The same things were measured in two ways. Each way mixes the same 4 hidden numbers, adds some noise and spreads widely along 3 directions of its own, which tell nothing about the thing.
Some things both ways: the first way, then the second way.
[ 31   7   6  15  -5  -8  -5 -15   9]
[  0   7 -16 -15 -10 -11 -14   1   6  -4   0  24   0]

[ 7  0 -4  1  2 -3 -4 -8  2]
[-2  3  7 -2  0 -2  0 -8  1  5  4  2 -2]

[  4 -10  -5   9   5  -6  -5  -9   8]
[ -1   7  13  -2  -1  -1   5 -11  -3   6   8   8   2]

[  2  16   8 -22  -1   8   9  16 -21]
[-13 -13   8   7   3  -5  20   5  -6  -2 -15 -11   3]

[ 2  6  9  4  5 -6 -5  0  3]
[ 0  8  7 -5  5 -3 -8 -8 -1  5  5  2  0]

[-4 -1  5 -4  0  7  3  6  4]
[-11  -2  17  -3   3  -6  18  -7  -3   6   7  -5   3]

[  0   1  -9  13  15 -19  -9   4  -8]
[  7   0  13  15 -13  14   7 -18  -2   2  11   0  -7]

[-18   4  -5 -11  15  -5   2   4  -8]
[-12  -1  31   5  11   9  10  -9  -7   3   5 -16   7]

[-12  -8  -4  15  21 -12   0  -7  16]
[ 0  5 13  1  5  0  0 -9  0  9  4 -1  1]

[  3  13  10  -7  -7   7  -1  24 -12]
[-11  -4  13   7  10   5  10  -6 -14   1 -19  -3  10]

[ 24  34   3   3  17  -9  13 -16   8]
[  0 -11 -23  -7 -16 -12 -13  22  17 -16   0  -6 -11]

[  3   8   1   5  14  -6   3 -21  18]
[  3   6  10  -6   0  -3 -13  -7   5  -3  16  -9  -4]

[  5  11   2  -1  11  -4   1 -15   9]
[-2  2 12 -4 -2 -1 -8 -7  4 -4 18 -9 -4]

[  1  11   5   9  19 -10   3  -1   6]
[ 3 -1  2  2 -1 -2 -5 -1  3 -2  2 -6 -6]

Other things, the second way, with their names:
j_253: [-13  -3  19  -2   6   3  15  -3  -4   3  -1  -2   8]
j_359: [  4  -5  -5   3  -9   0  -8   1   5  -8   3 -10 -12]
j_923: [  7   4  12   2  -5  10 -12 -10   4  -5  19  -9  -7]
j_186: [ -6  -9  13   8  -7   3  19   1   4   0   2 -13  -2]
j_450: [ -8   7   5 -22  -4 -21  -4   0   9   0  22   1   1]
j_350: [ -2   9   5 -10  14  -4 -21  -5  -2   1   2  -2   2]
j_694: [ -4  -2  12  -2   7  -7  -3   4   2  -1   6 -20  -4]
j_987: [  8   1  11  13  -1  16  -3 -16  -7  -1   1  -5  -3]
j_887: [  2  13   2 -12   5  -4 -13  -8  -1   5   3  17   5]
j_577: [ 1  0 10  6  8  8 -7 -9 -9 -3 -5 -8 -2]
j_692: [ -8  -9   8   8   0   5  16  -4  -9   0 -13  -2   2]
j_709: [ 2  5  6 -4 -4 -9  3 -9  3  9 10  4 -4]
j_196: [  1  11  10  -1   7   5  -4 -18  -7   9  -1  12   3]
j_432: [  3  10   6  -5   6   5 -13 -16  -8   3   2  11   3]
j_508: [-23  -7  -1  -4  -3 -14  28   4  -4   4 -21  11  10]
j_743: [-2 -2 -4 -1 -9  0 -5  1  3 -2 -3  4 -2]
j_342: [-1  6  6 -5  1  0  0 -9 -1  3  4  4  1]
j_461: [ -5  -9  17  12   0   5  17  -9  -9   0  -5 -19  -3]
j_343: [  8   5  -3   0  -4  -2 -11  -9  -2   1  -2   4  -6]
j_109: [ 12   4  10  -2   7  -6 -22  -9   9   0  24 -29 -15]
j_107: [-9 -4 10  2 -4 -1 12 -2  0  3  0 -2  1]
j_84: [  7   7   6   0 -14   1   2  -9   7   2  19   7  -6]
j_29: [ -5  10  18   0  11   5   4 -15  -7  10   1   9   9]
j_496: [  4   3 -10 -12   4  -6 -25   5   5  -4  -2   1  -3]
j_794: [-14   5  13  -8   7 -16  18  -7  -6  10  -3   9   7]
j_490: [ -5   4  -6  -6   0  -9   0  -4  -6   1 -12  13   4]
j_305: [-9 -4 17  1  2 -2 12 -3  1  3  5 -7  3]
j_993: [ -9  -4   5  -6   3 -13   5   5   4  -1   2  -7   1]
j_348: [ -2   0 -10  -9  -6  -8  -5   2   3  -4  -6  12   0]
j_376: [-1  3 10 -1  1 -1 -1 -6  1  2  7 -5 -4]
j_211: [  4  -4  12  12  -3   1   9  -8  -3   5  -2 -11  -9]
j_262: [ -3   3  18  -1  -2  -9  13 -10   3  10  14  -4  -1]
j_751: [ -4   0  -1   7 -11  12   5  -8  -7  -4 -10  16   3]
j_265: [ -7 -15  13  15  -1   6  17   2  -3  -3  -6 -24  -4]
j_358: [  1   2   7  -7   8  -4 -17  -2   4  -3  10 -12  -5]
j_642: [ -5   2  18   0  12  -2   4 -13  -8   8  -2  -4   7]
j_825: [ 4  0  6  4 -2  1 -2 -8  1  1  4 -3 -4]
j_796: [-2  3 12 -1  7 -5 -2 -8 -2  7  0 -8  1]
j_906: [ 0  1 -9  1 -9  2 -4 -3 -2 -4 -9 17  0]
j_136: [ 12   6   1   5 -17  13  -8 -13  -1  -1   8  20  -4]
j_336: [  1  -3  10   6  -1  13  -9   1   4  -8   6 -16  -5]
j_218: [-18   1  21  -3  10  -2  20 -10 -11   7  -5   9  15]
j_365: [  3   2  16  15   6  17   0 -18 -12   6 -11   1   1]
j_658: [ -2  -4   6  13 -10   8  13  -8  -5   2  -8   9  -1]
j_72: [ -7   2  -8 -10   4  -8  -8   2  -6  -5 -15   7   4]

Some of these things the first way, each followed by its name:
[  5   4   9   0   7  -5  -1 -19  11]
j_350
[ -5  15 -14   7  25 -10   8  -9  12]
j_336
[ -3  12  14  -9  10  -1   9  11 -13]
j_461
[ -2  -7  -8   9  -3   2 -11   7   7]
j_29
[  2   7   0  24  16 -12  -5  13   9]
j_987
[  0 -13   4  26  11 -14  -8  -1  16]
j_196
[  5   8  13   8   7  -5   4  18 -12]
j_692
[14 23 -8 -5  3  2  5 -9  9]
j_359
[-12   9  -6   7  22 -10   5  13  -3]
j_186
[-15  -3   0   7  19  -9  -1   3   6]
j_262
[ 22  10   3  11   5 -15  -6   1  -6]
j_906
[ 14  -3  15  11   6 -16  -9 -10   0]
j_432
[ -8  -4   0  13  16 -19  -7  11  -9]
j_365
[ 17   1  15  -7 -14  14   9  14  -8]
j_508
[ -7   1  10  -8   7  -5  -3   6 -12]
j_642
[ 27   4  14  -9 -10   2   6 -17  -3]
j_72
[ 18   1  -1  39  12 -23 -10   5  13]
j_136
[22 12  3  8 -2 -1  0 -5 11]
j_348
[  0  12   0  16  25 -19  -1 -12  10]
j_923
[  4  -2  -1  19  14 -16  -1   9  -6]
j_658
[ -2  -7   9 -14  -5   2  -3   9 -22]
j_218
[ 12   6  15  15  11 -17  -4  -5   0]
j_343
